There are 4 nested groupings, the coarsest first. Each group lies inside one group of the grouping before and may be the whole of it. The rows also spread widely along 14 directions, which tell nothing about the answers.
In the rows, 128 means zero.
Known rows, each followed by its group in each grouping:
[186 127 141 132 109 102 157  72 141 178  80  91  89 137 133 175  95 142
 140 123 170 128] : z860 z514 z986 Duk
[139  87 125 132 152 149 140 137 166 146 119  78  95 118 156 160  62 104
 119 120 201 134] : z815 z465 z599 sul
[143 118 133  95 212 157 210 108 162 115 242 107  91  94 153 189 141 127
 113 135 120 152] : z815 z465 z47 Buf
[106 124 167 145 123  70 137 140 139 122 140 139 149 115 140 110 151 136
 142  95 123 124] : z815 z828 z671 dila
[173 124  91 141 134  91 140  92 146 159  72  96 123 149 137 119 141  65
 162 128 175 120] : z815 z828 z997 Tis
[146 137 107 125 181 147  88 125 128 183 117  95 148 129 146 163  83 121
 135 117 100 130] : z815 z379 z517 Goz
[143 174 137 142 106 136 121  83 110 109 132 166 162 135 146 108 167 130
 141  82 125 130] : z815 z465 z599 Voled
[101 116 121 149  95 119 126 143 156  98 107 134 108 110 135 104 133 129
 141 120 174 144] : z860 z870 z406 modaf
[146 169 121 108 137 120 134 132 125 125 137 150 117 116  99 140 139 143
 109 127  91 145] : z815 z828 z997 rogap
[120 180 117 121 110 113 111 108 107 124 102 177 125 140  77  89 134 170
 105 117 130 155] : z815 z465 z744 mafef
[ 96 119 130 117 130 146 114 162 130 132 168 155 146 134 124  96 126 104
 130  74 142 129] : z860 z870 z731 mubeb
[157 104 120 129 121 137 178 160 141 110 116 130 143 111 139 138 139 138
 112 139 142 108] : z815 z379 z517 kab
[ 83 109 127 145 147 104 160 131 195 107 168 124  81  95 128 149 132 149
 119 112 170 199] : z860 z514 z778 debu
[194 104 162  56  95 160 174 115 117  96 159  93  64 145 136 160 123  87
 135 162 131  93] : z860 z514 z885 tuloz
[107  93 117 101 184  77 107 144 122 134 143 112 159 155 119  88 149  99
 152 146  91 121] : z815 z828 z758 kopez
[115 124 138 138 123  99 135 144 131 135 120 145 148 123 108 122 140 127
 112 112 143 111] : z815 z828 z671 dila
[113  83  99 104 178  94 163 140 160 144 165  99  94 123 140  86 135  97
 177 134 138 174] : z815 z828 z997 Tis
[134  88 138 102 132 112 136 137 111 142 134 150 172 161  87 131 160 137
 111 126 102 104] : z860 z514 z778 debu
[158 108 136 144 150  82 164  52 131 182  97  75 126 143 170 132 133 103
 179 145 171  96] : z815 z379 z517 Goz
[139  86 125 150 143 192  95  77 171  68 140 117 137 127 204 172 114 167
 154  72 143 209] : z815 z828 z997 Tis
[ 82 175 139 156  83 108  96 133 145 153 118 123  89  83 116 145 137  97
 145 132 135 107] : z860 z514 z885 tuloz
[105 130  92 158 146 155 132 130 136 142 124 130 143  84 165 122 100 164
 142 115 159 146] : z815 z828 z671 dila
[ 53 184 119 171 171  75 102 125 130  82 134 165 182 102 120  97 162 160
  98 134 122 118] : z815 z828 z758 kopez
[161 159 125 170 104 103 106 123 173  86  41 109 115 119 111 198 122  92
  70 143 179 102] : z815 z828 z997 rogap
[ 92 147 135 126 146 138  95 143 131 152 165 129 127 105 126 136 132 106
 138 115  96 128] : z815 z465 z599 sul
[122 119 126 150  88 156 115 124 131 124 101 147 136 109 141 124 133 158
 140 110 146 141] : z815 z465 z599 sul
[126 183 160 123 149  90 131  74 136 131 162 129 111 137  97 170 171  74
 105 127 125  90] : z860 z870 z731 mubeb
[106 181 141 130  68 153 122  77 106 156 118 134  57  86 134 120 107 148
 166 138 155 134] : z815 z828 z671 dila
[126  84 155 116 112  95 142 149 132 157 130 135 134 129 101 132 162 117
 143 124 103 110] : z815 z828 z997 Tis
[105 126 110 109 173 164 121 139 126 105 162 122 139 124 135 139  97 130
 100 142 137 118] : z860 z514 z778 debu
[ 66 119 123 137  79 155 114 175 134 159 145 173 117 105 111  78 118 130
 144  68 168 148] : z860 z870 z731 mubeb
[148  95 117  98 111 114 170  88 120 132 121 108  84 149 144  71 132 104
 179 143 189 138] : z815 z828 z758 kopez
[147 126  99 161 132 143 166 167 149 155 130 150 173  98 151 127 136 126
 125  70 157 127] : z815 z465 z47 Buf
[ 93 108 163 123  91 110  79 134 129 144  95 106  89 125 104 138 111  99
 141 153 132 100] : z815 z828 z997 rogap
[117 191 147 125 119 128  90 120 104 116 114 120 115 112 137 124  97 107
 126 143 123  81] : z815 z828 z997 Tis

New rows. What belongs after each?
[ 91 136 175 146 138 141  73  88 124 102 134 152 150 127 135 154 107 212
 103  96 111 157] : z815 z465 z599 sul
[124 166 146 141  82 117 110 162 125 110 125 140 148  91 138 143 169 120
 147 133  66  87] : z860 z514 z986 Duk
[109 136 144  90 140 161 116 118  91 108 177 144 139 133 127 109 141 127
 133 143  91 101] : z815 z465 z744 mafef
[102  98 121 112 136 144 139 136 127 168 154 130 118 121 129 113 100 149
 147 113 145 147] : z860 z514 z778 debu
[156 131 116 118  93 141 169 111 133 184 120 120  77  99 138 137 104 164
 167 124 143 161] : z860 z514 z778 debu
[120 101 110 123 166  91 122 149 155 148 123  72 109 116 145 130 124  60
 163 163 127 109] : z815 z828 z997 rogap
[142 134  77  97 166 150 115 103 106 190 126 113 109 129 137  97  91 141
 180 130 108 168] : z815 z828 z997 Tis
[190 171  74  96 188 140 105  83 128  68 123 128 148 183 114 135 144  79
  92 120 130 156] : z815 z828 z671 dila
[135  99 122 140 131 131 156 163 165 127 113  82 103 106 161 142  96  76
 127 138 191 101] : z815 z379 z517 kab
[101 140 114 122  99  84  75 115 131 137  89 144 120 180  46 105 172  48
 113 125 156 119] : z860 z514 z778 debu
[161 146 151 129  59 147 111 146 157  81 108 138  98 114 122 180 132 130
 107 101 123 145] : z860 z514 z885 tuloz
[124 132 135 170  98 136 118 139 137 123 101 137 156 100 170 124 123 143
 144  93 151 114] : z815 z465 z47 Buf
[122 136 107 155 144 152 122 125 151 106 123 112 141 113 177 126 117  99
 136 111 173 127] : z815 z379 z517 Goz
[100 123  70 112 233 137 108 111 137 144 170 124 140 134 126 111 119 152
 135 123 104 196] : z815 z465 z47 Buf
[104 143 115 154 143 124 132  99 139 163 133 162 146 118 104 137 155 162
 117  96 133 158] : z815 z379 z517 kab
[127 116  89 128 167 131  91 141 105 148 102 137 201 146 110 123 141 129
 122 139  92  90] : z860 z870 z406 modaf
[116 107 130 116 143  87 139 119 135 182 104 112 106 142  58 165 122 118
  91 168 152  99] : z860 z514 z778 debu
[ 76  57 176  73 104 125  77 117 113 116 161 141  97 184  95  76 134 125
 161 107 121 158] : z860 z870 z731 mubeb
[151 156 160 153  76  87 127  91 123 112  90 158 160 148 111 129 194 107
 124 104 135  91] : z815 z465 z744 mafef
[125 138 116 140 113 120 113 158 130 149  89 125 137 114  90 148 146  84
 106 157 128  77] : z815 z465 z599 Voled
[ 96  53 110 121 154 190  90 150 135 101 138 112 144 123 158 131 105 150
 141 139 124 144] : z815 z465 z47 Buf
[134 117 190  69  94 142 102 136 127  86 165 122  79 150  98 155 157  77
 124 139  80 121] : z815 z379 z517 Goz
[ 90 141 150 103 112 137  90 118 107  88 151 152 116 138 110 100 138 129
 127 129 116 132] : z815 z828 z758 kopez
[153 138 163 139  94 132 124 117 143 102 126 135 134 118 134 181 160 120
 122 112 111 105] : z860 z870 z406 modaf
[102 109 136 120 122 159  98 172 129 113 142 156 153 120 107 139 140 145
 107 114  88 133] : z815 z379 z517 kab
[108 120 156 139 134 102 131  93 174  98 136  62  51 113 179 141  94  78
 158 143 203 128] : z860 z870 z406 modaf
[171 162 148 120 104 127 154 106 126 162 132 128 105 124 124 156 126 101
 131 101 144 102] : z860 z870 z406 modaf
[127 149  86 119 147 132 121 119 142 143 126 130 107 123 105 131 135 116
 130 136 131 151] : z860 z870 z731 mubeb
[ 87 138 121 144 121 116 105  98 122 114 105 145 135 127 106 114 168 139
 129 157 128 121] : z815 z379 z517 kab
[130  63 127 124 138  91 155  99  96 159 108 123 179 150 143  82 161 146
 178 149 130  90] : z815 z828 z671 dila
[168 123 133 111  50 105 185  91 110 181  80 135  71 140  98  91 141  97
 161 133 201 104] : z815 z828 z997 rogap
[187  77 130 104 176  75 171 143 133 153 100  80 144 151 154 122  82 148
 138 145 138 104] : z860 z870 z731 mubeb
[139 141 120 108 114 118 176 155 114 143 133 131 113 112 138  84  96 139
 138 128 160 116] : z860 z514 z778 debu
[120  74 151 133 125 119 117 123 138 125 134 153 171 161 130 117 143 153
 132  67 141 145] : z860 z870 z731 mubeb
[125 119 146 107 159 112 114 113 132 148 158  98 115 142 138 128 126  81
 153 121 116 127] : z815 z465 z599 Voled
[144 118 154 109 119 138 110 124 140 132 147 117 112 138 127 162 129  95
 137 101 116 127] : z860 z870 z406 modaf
[208  88 155  82 105 145 198 149 130  77 131 133 125 152 131 138 136 132
  97 125 144 116] : z815 z379 z517 Goz
[157 137  76 131 169 128  89 129 167 152 106  96 132 137 109 187 145  57
 124 132 110 132] : z860 z870 z731 mubeb
[124 138 106  98 125 133 139 170 136 131 135 136  85 111 104 101 115 139
 127 136 117 168] : z815 z379 z517 kab
[158 145 129 145 120 121 148  97 161  88 134 126 121 111 160 151 178 115
 145 117 126 153] : z815 z465 z599 sul
[108 127 132  95 163 153 116 119 130  98 185 123 105 123 141 129 119 139
 139 131 100 155] : z860 z870 z406 modaf
[125 106 105 125 152 147 114 121 140 122 140 125 132 142 166  87  90 131
 155  68 172 188] : z815 z828 z671 dila
[118 154 140 115 142 145 117  95 103 136 155 144 132 133 132 110 118 141
 133 106 125 134] : z815 z465 z599 Voled
[140 104 123 106 152 158 135 159 149 123 163 107 118 118 143 151 123  85
 127 123 124 130] : z815 z465 z599 sul
[ 55 142  82  94 239 147 166 146 130 151 252 147 118 100 123  77 112 136
 126 114 132 170] : z860 z870 z406 modaf
[155  99 114 101 190 107 165 139 134 158 137 107 125 124 134 124  92 182
 130 140 112 164] : z815 z465 z599 sul
[134  90 144 128  92 129 109 103 139 153 104  97 100 151 134 135 125  59
 163 115 180 102] : z860 z870 z406 modaf
[153 117 107  89 125  97 136 106 113 171 127 113 102 165 127  57 136  68
 195 107 148 150] : z815 z828 z671 dila
[147  97 147 109 166 142 171 138 162 140 164  95  89 107 151 179  82 154
 114 123 136 156] : z815 z379 z517 kab
[112  85 100 144 173  99 118 146 148 150 119 125 175 112 133 135 147 170
 146 132  86 153] : z815 z828 z758 kopez
[120 129 123 130 108 157 102 117 114 152 116 141 138 129 125 124 125 112
 143 105 138 115] : z815 z828 z997 Tis
[103  80  94 150 171 110 106 157 162 173 114 118 156 112 130 143  98 188
 137 104 114 180] : z860 z514 z885 tuloz
[132 153 139 116 122 150  59 159 115 117 113 114 140 116 140 149 100 125
 133 138  62 107] : z815 z465 z744 mafef
[ 89 141  85 122 175 143 129 110 127 140 169 120 118 101 146 103 137 112
 163 145 128 145] : z815 z828 z671 dila
[155 159 145 157 139 131 163  23 153 139 164 118 123 115 161 196 192  94
 151 108 143 121] : z815 z465 z744 mafef
[ 86 165 143 139 115 101 115 115 130 120 137 177 134 107  71 154 177 185
  96 137  83 142] : z860 z514 z778 debu
[156 128 172 116  70 134 135  89 140 107 125 110  72 138 130 161 141  63
 134 117 177 107] : z815 z828 z671 dila
[148  79 143 127 140 132 129  91 148 138 116 112 136 141 104 220 141 154
  97 143 121 119] : z860 z514 z885 tuloz
[133 118 156 112 109 134 150 108 105 164 139 117 110 134 163  87  96 123
 170 102 164 113] : z815 z379 z517 kab
[ 99  82  92 132 138 137 115 178 141 139 103 128 140 115 111 107 116 142
 124 144 137 142] : z815 z465 z599 Voled
[123 114  90 125 127 116 144 184 124 142 114 131 151  99 131  89 153 108
 161 156 104 100] : z815 z828 z997 Tis
[171 108 119 174 124  87 144 146 169 137  65 132 177 127 121 164 146 138
  99  95 151 131] : z815 z465 z599 Voled
[139 191 115 105 121 133 126 144 107  96 106 137  98 118 124  88  86 151
 107 148 136 131] : z815 z379 z517 kab
[129  76 140 112 134 165  86 150 143  70 116 101 138 140 147 159 117 117
 116 149 113 121] : z815 z379 z517 Goz
[120  72 112  98 126 108  76 216 114 102  89 114 175 155 106  88 141  70
 132 166  89  74] : z815 z828 z758 kopez
[ 92 161 107 160 181 108  82 150 163  94  97 101 131 104 126 160  95 125
  78 160 138 122] : z815 z379 z517 kab
[ 28 147 105 143 182 148  84 150 142 106 180 143 136  80 106 142 163 125
 110 163  87 128] : z815 z465 z47 Buf
[146  72 135 143 120 130 136 166 147 160  78 139 154 130 114 152  81 202
  92  92 152 150] : z815 z379 z517 kab
[130 131 131 117  80 144  74 170 112  96  92 159 147 132 122  90 118 169
 139 107  85 152] : z815 z465 z744 mafef
[152 132 104 141  56 150 116 172 130 124  71 155 134  97 121 125 139 148
 140 118 118 138] : z815 z828 z671 dila
[141 118 134 121 143  95 143 169 151 184 141 109 130 131 105 156 117  67
 113  95 144  97] : z860 z514 z885 tuloz
[151 107 103 111 112 113 147 108 128 184 119 109 111 155 114 107 148  52
 168 117 170 108] : z860 z514 z885 tuloz
[124 148 124  93 173 114 101 107 111 134 145 135 129 142  86 143 137 148
 110 150  72 140] : z815 z828 z758 kopez
[136  69 151 120 128 107 194 148 130 182 150 154 162 139  89 148 148 153
 101  95 143 102] : z860 z514 z986 Duk
[154 163 106 138 153  96 189 139 131 167 146 155 164 103 130 119 157 142
 130 102 118 114] : z860 z870 z731 mubeb
[103 125 104 130 151 152  76 138 134 109 134 146 160 143 106 129 153 102
 112 108 115 139] : z815 z465 z47 Buf
[114 172  94 118 128 135 105 171 125 158 148 123 112  82 157  95 103 131
 183 114  81 155] : z860 z514 z885 tuloz
[ 92 104 141 116 177 100 142  88 131 168 174 149 138 154  89 133 137 168
 113  95 132 160] : z860 z514 z986 Duk
[126 181 107 122  54 131 164 109  66 162  93 158 112 107 133  32 138 125
 183 155 172  63] : z860 z870 z731 mubeb
[129 102 109 124 233 107 107 108 164 147 138  72 128 137 158 163  69 152
 129 129 125 168] : z860 z870 z731 mubeb
[159  88 100  93 136 147 170 169 140 140 134 126 106 115 119 127 107 152
 126 133 130 160] : z815 z828 z758 kopez
[115 113 120 146 107 133  96 123 153 135 111 134 126 137 128 121 134  88
 146  79 165 151] : z815 z828 z997 Tis
[119 177 106 118 183 144  72 147 138  52 137 120 146 133 115 158 123  86
  70 153 105 104] : z860 z870 z406 modaf
[128  95  92  77 179 111  92 174 129 137 126  97 123 161  91 100 125  65
 131 165  95 131] : z815 z465 z599 sul
[135 156 127 110 105 101 104 117 111 160 111 136 117 148  85 103 166  71
 147 130 112 113] : z815 z465 z599 sul
[139  82  57 151 114 190 128 162 155 115  79 100 128  89 178 122 113 117
 162 158 170 138] : z815 z465 z599 sul
